There are 9 hidden switches. A switch that is on adds its own fixed numbers to the row, and there is some noise. The rows also spread widely along 10 directions, which tell nothing about the answers.
In the rows, 128 means zero.
Known rows, each followed by its switches (1 for on, 0 for off):
[146 142 125 137 120 105 105 133 131 127 121 150 122 124 153 143 108 139
 111 138 146 136  91 156 162  78 106 159 157 120 126 116  96 153 117 103]
0 1 0 1 0 1 1 1 0
[170 181 118 187 120 130  99 108 135 184 104 193 162 125 200 159 117 169
 148 156 134 121 137  83 181  93  24 161 163  87 153 111  94  67 145 101]
1 0 1 1 1 1 1 0 1
[168 134 142 150 180 138 109 118 212 191  59 194 205 182 155  70  85 173
  64 181 144 135  78 165  82 129 122 145 195 100  92 119 158 210 118  97]
1 1 0 1 0 0 1 0 1
[150 129 161 145  82 117  91 164 111 169 205 115 141 145  78 112 147  99
  94  61 139 152 139 122 131 102 121 121 124 127 131  92  34 126  97 129]
0 0 0 1 0 0 0 0 0
[179 122 121 181 157 125 137 113 118 155 125 167 152 131 143 144 118 142
 111 135 122 150 111 114 134 102 111 125 146  84 130  95  90 125 145 132]
1 0 1 1 0 1 0 0 0
[162 140 120 161 138 114 126 114 125 152 135 167 130 129 143 149 116 137
 107 133 140 154  86 148 152  99 106 137 153  95 115 103  89 149 141 111]
1 0 0 1 0 1 1 0 1
[137 135 102 163 176 114 134  96  90 130 122 185 141 135 171 167 125 148
  65 169 119  98  44 119 135  96 105 145 185  69 150  87  72 146 147 162]
1 1 0 0 1 1 1 0 1
[147 145 109 142 133 124 135 132 148 122 119 154 146 145 144 141 123 133
 109 134 121 138 107 151 142 107 121 143 159 125 134 110 120 141 126 114]
0 0 0 1 0 1 1 0 0
[157 147 106 132 152 117 150 112  87 164 127 166 140 148 142 129 107 124
 110 160 147 159  96 131 112 126  98 121 144  75 153  78 110 119 132 123]
0 0 0 1 0 0 0 0 0
[158 118 127 128 119 105 110 134 128 141 112 159 115 128 170 108 100 141
  96 138 164 148  84 151 138 109  98 150 149 127 124  99 120 144 123  91]
1 0 0 1 1 0 0 0 1
[204  81 143 182 167 112 138 130 112 180  99 170 139 107 121 136 109 140
 140 143 160 200 115  97 151  98 113 124 103  70  95 102  80 131 123 138]
0 0 1 1 0 0 1 0 1
[207 127 101 150 172 138 170 130 102 184 107 188 128 156 116 114 107 132
 111 139 180 211  99 159 112 122  86  97 124  64 117  77 122 125 128 113]
0 1 1 1 0 0 0 0 1
[156 140 125 152 133 113 119 107 117 159 154 154 113 133 117 137 105 122
 105 128 139 157  73 174 132  97 110 118 149  89 100 101  79 168 133 102]
1 1 0 0 0 1 1 0 0
[169  89 121 158 180 114 143 141 127 164 110 175 164 142 124 103 122 142
  67 140 145 163  90 110 108 124 135 120 144  96 106  81  90 147 113 161]
1 0 0 0 1 0 1 0 0
[149 174 134 209 132 140 142 138 175 134 182 131 212 132  84 181 198 132
  99  79  81 146 158 116 147 105 160 117 159 105 120 122  55 124 128 155]
1 0 0 0 0 0 1 0 1
[169 118 120 159 136 125 114 131 140 165 113 163 152 163 149 102 103 143
 103 134 145 139 123 137 125 121  95 124 152 117 117 104 115 143 124 120]
1 0 0 0 0 0 1 0 1
[181 106 115 176 122 135 105 129 109 147 147 152 136 162 155 122 116 139
 106  95 136 119 139 114 146 101  71 115 148 125 140 100  87 106 133 133]
1 0 1 0 1 1 0 0 0
[168  99 154 168 150 104 111 112 118 140 127 152 128 117 126 150 113 139
 112 123 144 154  89 138 160  79 130 135 139  99  94 118  67 170 126 136]
1 1 0 1 0 0 1 0 1
[184 101 121 177  87 118  93 150 155 207  85 177 115 103 208  71  72 145
 146 181 157 166 142  92 118 143  49 132 118 117 125  84 132  86 157  56]
1 0 1 0 0 0 0 0 1
[159  77 104 139 182 114 151 137 135 119  68 175 152 149 167 109 104 146
  71 174 136 140  74 127 110 126 147 142 157 110 128  93 136 171 132 153]
0 0 0 1 0 0 1 0 1
[159 129 139 159 138 111  94 113 146 171 108 162 145 139 155 117  87 144
 105 166 148 131  87 153 130  96 103 151 164  97 111 122 111 184 120  98]
0 0 0 0 0 1 1 1 1
[165  56  98 151  94 139  78 156 135 117 136 150 103 204 191  69  84 138
  61  86 154  87 123 158 132 121  64 115 169 188 133 104 139 148 137 117]
1 0 0 0 1 0 1 1 0
[146 210 111 145 145 120 117  88 168 135  88 173 170 150 189 159 101 171
 122 169 135 108  96 183 165  83  84 172 199 107 135 141 155 161 128  79]
1 0 0 1 0 1 1 1 1
[126 236 109 142 145 100 167 108 121 124 163 155 155  96 118 193 163 127
  98 144 113 150  62 176 138  88 152 153 174  67 154  97  97 138 122 105]
1 0 1 1 0 0 0 1 0

New rows. What belongs after each?
[165 139 108 157 176 116 170  92  37 148 142 168 128 123 129 181 122 122
 129 153 141 168  92 106 140 103 100 103 127  38 156  77  63 101 151 160]
0 1 0 1 0 0 0 0 0
[129 177 117 113 120 101  97 117 110 147 113 152 146 153 182 120  97 142
 102 155 138  88 100 149 135  95  85 176 174 119 165 102 110 135 106 111]
1 0 0 0 0 1 0 0 1
[211 123 162 192 161 126 125  87 121 181 128 146 155 129 104 155 102 148
 169 113 159 196 147 138 165  88  99 101 115  74  82 136  92 144 134 109]
1 0 0 1 0 0 0 0 1
[154 199  98 122  94 142 112 118 119 131 162 142 123 198 134 146 117 126
 136  84 148 124 140 196 170  87  48 127 165 139 144 121 116 116 116  88]
0 1 0 1 0 1 1 0 0
[115 151 128 145 134 106 126 149 123 148 149 163 171 119 137 122 153 128
  45 142 106 119  75  99 100 120 147 154 170  96 163  66  53 126 127 150]
1 1 0 1 0 0 0 0 0
[170 175 110 144 121 129 140 108 109 135 154 129 136 163 122 149 117 128
 158  94 144 155 161 174 158  97  83 101 135 121 135 121 120 108 123 106]
1 0 0 0 0 0 0 0 0
[198 117  86 171 121 138 135 146 133 134 139 155  99 161 138 132 117 131
 115  82 163 170 127 185 165  96  77 111 138 133 108 103 126 130 134 102]
1 0 1 0 0 1 1 1 1
[163 133 135 150 143  92 115 111 126 191  67 185 134  80 194 115  69 151
 137 230 153 159  72 106 118 111  93 164 144  63 136  97 128 135 139  78]
0 0 1 1 0 0 0 1 0
[179  74  93 164 121 123 135 147 163  96  86 166  95 106 198 123  92 150
 121 153 143 169 111 152 152 112 112 128 138 155 114 103 157 133 177  79]
1 1 0 1 0 1 0 1 0
[192  65 112 164 125 137 116 149 108 128 148 144 111 165 140 118 114 123
  94  82 160 152 131 150 149 103  96 108 133 137 123 101 102 146 143 129]
0 0 0 1 0 1 0 1 1
[184 123 128 182 187 126 148  83 141 132  77 149 187 135 157 156  96 167
 163 168 120 145 149 122 145 101 125 116 142  94 120 142 142 139 141 134]
1 0 0 0 0 0 0 0 0
[178 142 128 144 141 151 103 121 166 149 118 144 175 210 133  92  96 152
 106 101 143 123 150 190 121 102  91 113 168 144 109 129 142 166 111 104]
1 1 0 0 0 1 0 0 0
[167 140 172 174 180 113 113  94 158 155  85 145 222 133 139 143 112 175
 140 152 121 128 146 100 148  83 139 151 151  97 118 147 102 150 109 143]
1 0 0 1 0 0 0 0 0
[162 111 113 150 124 119 108 137 131 142  83 166 135 147 192 115  95 150
 124 150 141 117 125 115 151 105  78 157 151 128 150 109 127 119 124 119]
0 0 1 1 0 0 1 0 1
[157  95 123 163 116 114  99 132 123 145 121 161 121 135 176 117 101 138
 101 132 140 128 108 118 146 115  91 141 147 128 131 101  95 134 146 118]
1 0 0 1 0 0 1 0 1
[151  88 143 176  99 111 102 156 154 130 133 129 137  97 151 121 127 123
 109 131 111 131 127 106 128 109 148 145 130 136 130 111  84 140 128 121]
0 0 1 0 0 0 0 0 1
[115 123 146 137  73  79  82 133 101 116 172 132  90  72 163 157 127 111
  93 135 126 115  64 116 159  81 124 179 147 123 150 100  43 140 129 103]
0 0 0 1 1 1 0 0 1
[170 115 119 162 145 122 135 138 173 120  82 160 161 134 164 133 119 157
 117 138 131 151 130 137 153 111 126 141 147 138 112 122 138 139 133 118]
1 0 0 1 0 0 1 0 1
[183 140 170 239 113 153 100 108 225 199 181 151 180 115  88 142 136 130
 120 106  99 192 129 135 122 124 133  88 153  89  57 133  78 172 174  65]
1 0 0 1 0 1 1 0 0
[159  91 122 173 144 109 125 166 120 154 115 158 162 102 145 124 139 132
  77 150 128 151 111  71 124 110 137 145 131  98 144  78  63 122 129 161]
0 0 0 0 0 1 0 1 1
[163 133 137 153 123 122 116 134 151 145 129 145 149 145 129 129 124 134
 117 116 139 151 125 147 147 106 115 136 145 122 115 120 105 149 117 111]
0 0 0 1 0 0 1 0 1
[166 125 109 160 118 112 143 158 161 148  86 158 136  91 154 126 117 137
 157 163 133 184 143 109 141 119 116 140 113 119 122 102 125  92 124 102]
0 0 1 0 0 0 1 0 0
[168  96 119 141 142 116 134 148 156 122  88 151 151 141 157  99 108 147
 105 135 139 154 126 139 128 119 136 134 139 148 123 106 141 141 128 117]
1 0 0 1 0 0 0 0 0
[159 120 129 177 152 125 115 114 148 168  98 182 164 131 166 119 106 158
 100 170 130 133  97 104 122 117  95 126 163  91 120 106 100 134 141 126]
1 1 0 0 1 0 1 0 0
[134 138  86 123 120  98 150 150 118 103 135 152  89 115 141 132 127 116
  88 129 133 151  64 179 132 104 139 140 148 124 133  78 105 140 117 115]
1 1 1 0 0 0 1 0 0
[186 167 135 169 115 131 100 106  82 200 159 152 146 152 137 146 106 135
 154 115 169 151 153 120 161  93  34 116 133  76 146 109  76 100 134 102]
0 0 0 1 0 0 0 1 1
[158 112 105 156 130 119 134 181 129 141 114 168 161 143 151 113 151 139
  82 108 137 148 139  84 146 121 106 145 135 137 149  72  81  88 118 162]
1 0 0 1 0 0 1 0 1
[209  71 113 185 161 144 115 123 145 162  67 184 148 159 189 100  73 172
 120 155 159 155 140 119 139 114  64 111 144 117 116 107 142 129 165 110]
1 1 0 1 0 1 0 1 0
[121 158 112 136 109 104  99 127 103 164 130 181 139 133 193 121 114 139
  80 161 131  98  77  91 132 119  66 163 173 101 172  77  79  97 135 122]
1 0 0 1 1 0 1 0 0
[149  74 124 200 124 104 116 167 171 125  94 171 153  75 187 129 136 153
  87 158 100 135 106  62 143 113 149 163 145 129 134  94  86 116 154 139]
1 0 1 1 0 0 1 1 0
[153 132  91 149 146 142 152 160 161 110 140 153 179 178 128 112 160 133
  45  98 114 132 116 148 104 127 143 118 175 141 135  87 121 135 122 146]
1 0 0 0 1 1 0 0 0
[138 175 126 122 123 114 129 166 148 169 120 157 181 143 121 110 145 133
  97 129 138 156 127 118 126 117 117 154 148 116 143  89  92 112  87 127]
0 0 0 1 0 0 1 0 0
[195  34 153 173 141  92  82 133 118 164  63 165 113  98 188 109  59 161
 142 168 162 148 111  81 169  77  87 163 115 113 107 118  92 141 124 126]
0 0 1 1 0 1 1 1 0
[180 116 138 170 195 104 161 132 120 141  87 150 194 100 109 158 140 151
 135 152 119 171 135  83 144  82 163 142 115  76 123 109  74 119  96 181]
0 0 1 0 0 1 0 0 0
[217  36 154 205 135 133  97 140 144 170 101 164 135 128 151 113 101 150
 133 113 157 172 146  83 158 101  87 113 111 118  90 122  91 127 136 128]
0 0 1 1 1 0 1 0 1
[144 153  87 160 144 130 157 141 120 111 130 168 155 134 152 169 150 138
  99 139 116 136 112 117 151 107 110 131 163 102 167  91 101 104 149 146]
0 1 0 1 0 0 1 1 0
[184 116 117 151 151 117 142 120  93 157 128 161 125 143 133 129 108 131
 118 120 163 178 116 144 143 110  96 112 127  95 123  93 104 127 134 125]
1 0 0 1 0 0 0 0 1
[159  75 126 191 137 107 113 158 174 141  70 168 167  92 180 123 124 158
 108 169 110 142 131  64 145 114 135 158 136 130 118 101  91 117 143 141]
1 0 0 0 0 1 1 0 1
[167  88 146 166 147  82 120 133 143 145  99 160 119  62 152 130 103 143
 105 166 141 175  65 124 143  85 156 163 132  97  98 102  93 167 131 104]
1 0 1 1 0 1 0 1 0
[173 128 112 194 139 117 124 100 103 156 128 168 122 119 164 165 108 141
 134 145 126 139 106 116 160  94  85 131 144  78 128 105  81 118 153 126]
1 0 1 0 0 1 1 0 1
[133 136 116 124 141  90 132 156 124 132  82 170 158  94 179 119 131 151
  92 180 132 134  99  85 133 109 122 173 144 116 159  78  92  94 107 141]
1 1 0 0 1 0 0 0 0
[184 141  79 127 205 123 189 103 107 135  75 191 137 163 140 140  96 150
 113 162 167 188  75 182 130 115 105 112 149  76 113  89 155 145 133 127]
1 1 0 1 0 0 1 0 0
[143 119 107 153 126 128 119 141 149 128 124 160 155 161 160 120 119 134
  83 136 112 117 106 127 123 121 117 141 168 131 143  99 112 143 137 128]
0 0 0 1 0 1 1 0 0
[154 189 148 142 161 126 107  80 164 165  93 164 207 157 161 139 101 166
 119 179 127 111 106 141 127  98  96 160 189  85 133 142 133 160 115  95]
0 0 0 1 1 1 0 0 0
[167  84 164 202 169 101  88  67  72 173 117 156 149 113 166 162  81 155
 142 167 126 108 107  67 161  83  95 135 137  59 124 126  44 146 148 166]
1 0 0 0 0 0 1 0 1
[194  68 147 188 186 124 144 125 162 132  97 143 171 134 115 124 117 151
 102 125 126 164 119 146 122 100 175 115 137 107  84 126 116 186 120 149]
1 0 1 0 0 0 0 0 1
[152  50 117 143 102  88 105 180 101 145 131 162  79 108 160  84 105 113
  70 118 148 150  76 103 129 117 122 148 119 137 130  57  67 125 124 134]
1 0 1 1 0 0 1 0 0
[157  83 130 169 136 105 113 134  91 153 137 148 134 128 138 124 115 128
 104 123 131 137 121  86 140 109 116 122 127 108 131  88  54 118 126 164]
1 0 0 0 0 0 1 0 0
[177 129 128 169 140 117 139 139 117 170 137 160 149 125 109 137 136 131
 124 107 144 191 135 106 152 109 107 116 118  98 115  92  68 102 123 137]
1 0 0 1 0 0 1 0 0
[160 124 124 150 146 117 111 127 148 166  94 189 148 138 173 114 107 150
  77 170 141 127  63 126 124 106  97 165 173  92 127  98 111 155 121 114]
0 0 1 1 1 1 1 0 1
[162 140 110 190 110 149 126 116 200 127 128 159 141 129 164 153 121 135
 123 149 105 151 114 159 135 128 116 117 167 122 111 129 145 154 182  65]
0 0 0 1 0 1 1 0 1
[145 108 147 131 138  96  98 104 101 111 150 126 113 143 128 143  94 128
  96 115 150 109  68 178 152  68 133 145 160 117 111 135  92 201  95 130]
0 0 0 0 1 0 1 1 0
[187  92 114 149 126 127 126 151 131 147 131 141 125 169 126  83 104 126
 103  91 153 158 138 163 117 117 110 106 130 140 115  95 125 139 114 117]
1 0 1 0 0 0 0 0 0
[ 95 142 116 159 124 101  92 116 129 140  99 181 162 110 225 134 111 147
  70 219  77  49  54  68 112 114 115 199 202  89 193  89  85 134 148 136]
0 0 1 1 0 1 1 0 0
[138 157 121 105 159  92 137  90 110  97  97 140 134 140 163 149  90 146
 122 157 140 117  79 187 149  84 133 161 164 117 141 127 143 168 110 111]
1 0 0 1 0 0 0 0 0
[164 144 120 161 122  99 128 123 117 163 102 172 120  83 174 155 110 144
 157 164 149 179 117 103 174 108  83 149 121  94 128  98  98  90 146  97]
1 0 0 1 0 0 1 0 1
[172 148 119 156 158 120 129 138 169 140  31 182 193 122 200 133 113 187
 141 183 136 143 153  95 166  98  91 172 152 125 145 115 137  91 127 119]
1 1 0 1 0 1 0 0 1
[157 172 109 190 132 122 122 101 112 166 142 172 143 128 165 164 122 143
 124 146 126 122 108 127 154  97  73 133 166  72 149 104  90 114 150 115]
1 0 1 0 0 0 1 1 1
[165 157 142 148 140 127  79  91 104 212 107 179 161 186 174 103  72 156
 117 163 161  88 103 125 125  98  27 152 176  73 147 117 102 140 101 114]
0 0 1 0 1 0 1 0 1
[133 164 119 143 122 102 129 115 134 112 118 143 134 106 160 174 124 136
 141 151 117 133 105 139 168  88 123 161 152 114 140 123 105 129 132 106]
0 0 0 1 0 1 1 0 0
[197  85  88 136 166 123 156 150 118 133  86 176 127 168 152 104 107 148
 100 122 176 176 118 147 145 117  89 116 129 128 112  88 140 121 113 139]
1 0 0 0 1 0 1 0 1
[185 106 124 156 131 137 113 144 151 152 108 151 154 167 154 101 103 146
 103 122 157 147 138 148 128 116  97 126 148 131 126 114 138 150 130 107]
0 0 0 1 0 0 0 1 1
[168 130 121 166 126 132 119 136 167 185 104 179 151 140 154 100 101 139
 109 161 136 159 107 126 105 138  96 129 151  99 120  99 127 134 139  89]
0 0 1 1 0 0 1 0 0
[163 164 117 160 118 133 104 112 147 161 127 172 149 153 185 126 105 152
  99 144 152 127 104 151 139 115  59 135 179 108 141 111 134 133 151  76]
1 0 0 1 1 0 0 1 1
[161 110 133 141 127 106 116 138 161 158  98 168 139 110 164  93 100 143
  98 162 149 166  90 128 117 127 117 141 142 121 111 100 129 141 135  84]
1 0 0 1 1 0 0 0 0
[176 134 104 152 171 150 148 127 142 156 118 159 184 211 118 109 121 139
  87 118 139 140 129 163 105 127 107 106 167 105 124 107 135 160 113 147]
0 0 0 0 0 0 1 0 1
[136 181  89 149 111 141 127 101 128 109 141 170 126 154 198 159 122 142
  97 144 122  98  89 165 143 116  68 131 195 116 170 107 136 118 171  87]
1 1 0 1 1 0 0 0 1
[179 103  91 164 156 143 131 156 141 179  34 196 195 166 218  72  96 170
 112 195 136 118 161  58  99 148  62 144 146 111 178  79 151  74 133 146]
0 0 1 0 0 0 0 0 1
[177 117 112 170 141 138 127 128 140 161 122 156 154 153 145 116 103 137
 110 146 138 153 126 137 114 120  99 109 148 102 125 104 124 143 143 109]
0 0 0 0 0 1 0 1 0
[152 105 140 177 138  93 114 122 112 152  97 164 150  75 184 147 117 148
 124 179 120 140 112  58 150 109 117 161 128  92 152  95  71 104 154 138]
1 0 0 1 0 0 0 0 1
